The groups are shells around one centre, one inside the other: the same stretched ball of 4 dimensions in 6 sizes.
Some rows, each with its group after it:
[0.29,-3.93,-0.99,1.54,0.47,0.28,0.88,2.34,0.11,1.49,0.99,-2.03,0.84,3.66,-2.13] : Sibo
[-0.64,-2.23,0.61,0.82,-0.95,1.78,2.07,2.39,0.15,1.22,-0.21,-2.18,0.49,3.54,-1.35] : nugen
[-2.25,-1.10,-1.90,0.16,-2.38,1.09,0.50,3.17,2.00,-0.15,-1.00,-2.51,1.20,2.25,-2.39] : rom
[-4.14,-1.09,-3.75,1.33,-3.70,-1.20,-2.11,2.92,2.76,0.17,-1.47,-1.78,1.70,1.51,-4.08] : nugen
[-1.23,-2.81,-1.59,2.81,-1.53,-1.32,-0.76,1.45,0.94,1.49,0.09,-2.42,1.64,2.76,-2.28] : kos
[-1.82,-1.13,0.08,4.01,-3.46,-1.58,-0.67,-0.05,1.06,1.65,-0.92,-3.48,2.25,2.32,-0.72] : kos
[-0.94,-2.02,1.01,2.62,-1.89,0.22,1.03,0.95,0.09,1.89,-0.40,-2.60,1.14,3.30,-0.88] : rom
[-1.23,-1.97,0.03,-0.15,-1.08,2.37,2.15,3.22,0.52,0.78,-0.50,-1.80,0.20,3.40,-1.95] : Sibo
[-2.61,-1.50,-0.70,2.96,-3.19,-1.15,-0.82,1.13,1.11,1.59,-1.03,-2.30,1.57,2.48,-2.14] : rom
[-4.80,-0.30,-3.60,-0.35,-4.01,0.46,-1.12,4.11,3.04,-0.53,-2.08,-1.40,1.09,1.49,-4.37] : Boz
[-5.32,0.83,-1.81,1.29,-5.66,-0.26,-1.31,2.39,2.78,0.19,-2.86,-2.07,1.55,1.30,-3.10] : Sibo
[1.29,-3.93,-0.50,0.71,1.25,1.52,2.17,2.71,-0.05,1.04,1.29,-2.49,0.66,3.92,-1.39] : risev
[-2.37,-1.87,-2.64,3.10,-2.91,-2.17,-1.92,1.28,1.96,0.94,-0.57,-2.79,2.29,1.90,-2.57] : Sibo
[-1.72,-2.89,-1.06,2.17,-1.47,-0.59,-0.29,2.01,0.50,1.82,-0.15,-1.49,0.90,3.14,-2.85] : risev
[1.73,-2.55,2.14,2.86,-0.33,0.94,2.62,0.22,-0.47,1.67,0.69,-4.19,1.52,3.77,1.27] : risev
[-3.81,-1.52,-1.98,-0.41,-2.57,1.26,0.08,4.10,1.54,0.60,-1.44,-0.51,0.13,2.65,-4.27] : risev
[1.07,-2.67,0.97,1.27,0.00,1.80,2.70,1.75,-0.07,1.06,0.54,-3.32,0.95,3.71,-0.05] : Boz
[-0.59,-2.64,-1.46,3.50,-1.63,-1.80,-0.86,0.71,1.11,1.34,0.26,-3.37,2.27,2.54,-1.39] : Sibo
[0.93,-3.30,0.47,1.87,0.18,0.85,1.88,1.59,-0.20,1.52,0.83,-2.90,1.00,3.77,-0.68] : rom
[-1.68,-0.71,1.10,3.53,-3.55,-0.58,0.32,0.01,0.80,1.59,-1.15,-3.56,1.96,2.55,-0.17] : kos
[-2.90,-0.14,-1.14,2.43,-4.20,-0.69,-0.69,1.21,2.16,0.43,-1.64,-3.41,2.20,1.71,-1.42] : rom
[-1.05,-1.21,-0.09,0.71,-1.90,1.64,1.69,2.33,1.16,0.33,-0.67,-3.10,1.17,2.79,-0.95] : kos
[-4.70,0.34,-2.03,2.64,-5.49,-1.57,-2.07,1.40,2.69,0.55,-2.40,-2.65,2.19,1.22,-2.66] : Boz
[0.76,-3.57,-1.22,2.18,0.18,-0.28,0.62,1.68,0.52,1.13,1.07,-3.11,1.59,3.24,-1.29] : Boz
[-0.78,-2.57,-1.97,2.54,-1.41,-1.14,-0.59,1.52,1.37,0.88,0.19,-3.12,2.02,2.49,-1.81] : nugen
[-4.15,-0.62,-1.19,1.66,-4.12,-0.30,-0.85,2.24,1.68,1.08,-1.95,-1.54,1.10,2.16,-3.14] : nugen
[-2.33,-1.77,-3.07,-0.30,-1.77,0.92,0.05,3.89,2.19,-0.34,-0.64,-2.00,1.06,2.23,-3.37] : kos
[-3.12,-1.64,-3.74,1.05,-2.70,-0.82,-1.54,3.10,2.56,0.02,-0.89,-2.05,1.66,1.76,-3.75] : nugen
[-0.91,-2.34,-2.14,-0.54,-0.58,1.78,1.28,3.83,1.52,-0.21,0.00,-2.31,0.83,2.83,-2.51] : risev
[0.98,-2.50,1.11,3.85,-1.07,-0.62,1.09,-0.24,0.03,1.78,0.55,-4.21,2.10,3.24,0.68] : Boz

New rows, each followed by its group:
[-2.17,-2.59,-2.37,2.09,-1.88,-1.11,-1.12,2.24,1.34,1.19,-0.28,-1.80,1.39,2.54,-3.22] : kos
[-0.40,-3.14,-1.38,2.54,-0.82,-0.88,-0.18,1.54,0.74,1.36,0.49,-2.67,1.61,2.99,-1.88] : nugen
[-1.89,-1.86,-0.77,-0.15,-1.50,1.88,1.38,3.44,0.96,0.59,-0.69,-1.60,0.34,3.08,-2.61] : nugen
[0.36,-2.46,1.63,3.42,-1.23,-0.09,1.38,0.13,-0.34,2.13,0.20,-3.38,1.48,3.53,0.17] : kos
[-3.00,-2.02,-2.31,1.95,-2.68,-1.06,-1.32,2.33,1.56,1.15,-0.84,-1.59,1.33,2.33,-3.48] : nugen
[-0.06,-1.55,1.90,2.70,-1.86,0.77,1.92,0.48,0.02,1.62,-0.35,-3.60,1.40,3.32,0.45] : kos
[-1.84,-1.41,-2.63,0.91,-2.23,0.10,-0.22,2.71,2.26,-0.22,-0.61,-3.03,1.80,1.99,-2.28] : kos
[-3.81,0.67,-0.97,2.82,-5.37,-1.05,-1.16,0.83,2.46,0.45,-2.31,-3.51,2.40,1.34,-1.38] : risev
[-3.56,-1.46,-1.37,1.66,-3.22,-0.38,-0.77,2.39,1.31,1.31,-1.37,-1.26,0.92,2.49,-3.36] : kos
[-1.77,-2.59,-2.22,2.38,-1.80,-1.26,-1.05,1.91,1.33,1.17,-0.16,-2.21,1.62,2.53,-2.79] : nugen
[0.60,-3.62,-0.32,1.57,0.38,0.67,1.45,2.08,-0.02,1.44,0.92,-2.47,0.90,3.70,-1.44] : nugen
[-4.11,-0.09,-2.16,3.21,-5.08,-2.14,-2.29,0.99,2.58,0.70,-1.97,-2.95,2.48,1.26,-2.43] : Sibo
[-3.37,-1.32,-3.51,1.43,-3.19,-1.07,-1.70,2.72,2.60,0.14,-1.13,-2.19,1.82,1.65,-3.54] : rom
[-2.21,-1.17,-2.61,0.57,-2.45,0.39,-0.13,2.95,2.37,-0.33,-0.86,-2.86,1.64,1.95,-2.44] : kos
[-4.35,0.03,-2.74,0.15,-4.22,0.50,-0.73,3.39,2.88,-0.41,-2.12,-2.06,1.35,1.50,-3.40] : kos
[0.25,-1.81,1.04,2.37,-1.41,0.72,1.76,0.84,0.36,1.16,-0.04,-3.79,1.58,3.15,0.25] : rom
[-0.21,-1.75,-0.18,3.89,-2.25,-1.37,-0.08,-0.12,1.03,1.23,-0.07,-4.33,2.59,2.45,0.09] : Sibo
[-0.96,-3.29,-1.38,2.41,-0.91,-0.86,-0.36,1.82,0.56,1.68,0.32,-1.97,1.23,3.13,-2.52] : Sibo
[-2.91,0.21,-0.46,2.83,-4.60,-0.73,-0.52,0.72,2.03,0.61,-1.82,-3.67,2.30,1.69,-0.89] : Boz
[-2.39,-0.44,-0.76,1.06,-3.26,0.83,0.59,2.17,1.82,0.18,-1.39,-3.00,1.49,2.18,-1.51] : rom
[-3.96,0.09,-1.22,0.21,-4.06,1.23,0.26,3.06,2.15,0.04,-2.17,-2.02,0.96,1.99,-2.69] : Boz
[-0.50,-2.78,0.51,2.50,-1.07,0.08,0.92,1.28,-0.10,1.98,0.11,-2.33,1.00,3.50,-1.29] : nugen
[0.65,-1.91,1.63,2.77,-1.28,0.68,1.99,0.38,0.02,1.46,0.09,-3.97,1.63,3.34,0.73] : kos
[0.86,-3.07,0.88,1.93,-0.01,1.00,2.07,1.43,-0.27,1.59,0.68,-2.94,0.98,3.78,-0.45] : rom
[-2.12,-1.50,-0.65,-0.24,-1.86,2.03,1.46,3.42,1.08,0.49,-0.94,-1.68,0.38,2.97,-2.48] : kos
[-3.02,-0.91,-0.23,3.63,-4.06,-1.54,-1.08,0.46,1.19,1.79,-1.46,-2.57,1.85,2.25,-1.74] : Sibo
[0.44,-2.78,-0.87,2.90,-0.82,-0.75,0.32,0.92,0.82,1.09,0.62,-3.76,2.09,2.86,-0.63] : kos
[0.13,-1.78,0.74,4.20,-2.15,-1.19,0.36,-0.51,0.56,1.62,-0.03,-4.40,2.46,2.74,0.58] : Sibo
[-4.00,-1.88,-3.90,0.74,-2.82,-0.80,-1.86,3.60,2.36,0.42,-1.12,-0.98,1.11,1.95,-4.81] : Sibo
[1.28,-2.70,1.07,3.24,-0.58,-0.04,1.57,0.21,-0.04,1.58,0.72,-4.10,1.84,3.41,0.61] : kos
[-4.96,-0.05,-2.86,1.78,-5.00,-1.24,-2.12,2.33,2.86,0.30,-2.25,-2.00,1.82,1.29,-3.61] : nugen
[-1.95,-2.37,-2.86,-0.22,-1.13,0.92,0.21,3.91,1.75,0.04,-0.29,-1.65,0.81,2.61,-3.52] : nugen
[-3.65,0.49,-0.37,1.84,-4.78,0.16,-0.14,1.53,2.02,0.50,-2.26,-2.95,1.70,1.80,-1.51] : Boz
[-2.46,-1.05,-1.08,3.74,-3.76,-1.99,-1.41,0.38,1.65,1.30,-1.08,-3.28,2.37,1.95,-1.48] : kos
[-1.14,-2.28,-2.33,0.55,-1.10,0.61,0.39,3.07,1.65,0.09,-0.06,-2.57,1.30,2.56,-2.44] : rom
[-2.82,-1.77,-3.26,1.70,-2.69,-1.16,-1.56,2.53,2.25,0.38,-0.74,-2.26,1.79,1.90,-3.35] : rom
[-1.03,-2.18,-0.68,3.49,-2.15,-1.44,-0.54,0.57,0.89,1.55,-0.18,-3.19,2.06,2.62,-1.21] : rom
[1.04,-2.61,1.85,2.61,-0.53,0.93,2.32,0.63,-0.47,1.81,0.48,-3.50,1.22,3.78,0.49] : kos
[-5.16,0.69,-1.33,1.69,-5.60,-0.42,-1.22,2.02,2.46,0.56,-2.80,-2.04,1.52,1.49,-2.90] : Sibo
[-2.11,-0.59,-0.57,3.17,-3.74,-1.03,-0.51,0.56,1.69,0.87,-1.21,-3.72,2.34,1.97,-0.81] : rom
[-2.24,-0.20,-0.57,0.94,-3.28,1.11,0.86,2.15,1.87,0.02,-1.45,-3.27,1.53,2.14,-1.16] : Sibo
[-0.33,-2.24,1.17,0.78,-0.78,2.14,2.54,2.28,-0.11,1.32,-0.16,-2.27,0.36,3.75,-0.97] : Sibo
[-4.11,-0.84,-1.61,1.54,-3.90,-0.39,-1.04,2.43,1.77,0.99,-1.79,-1.45,1.11,2.13,-3.39] : rom
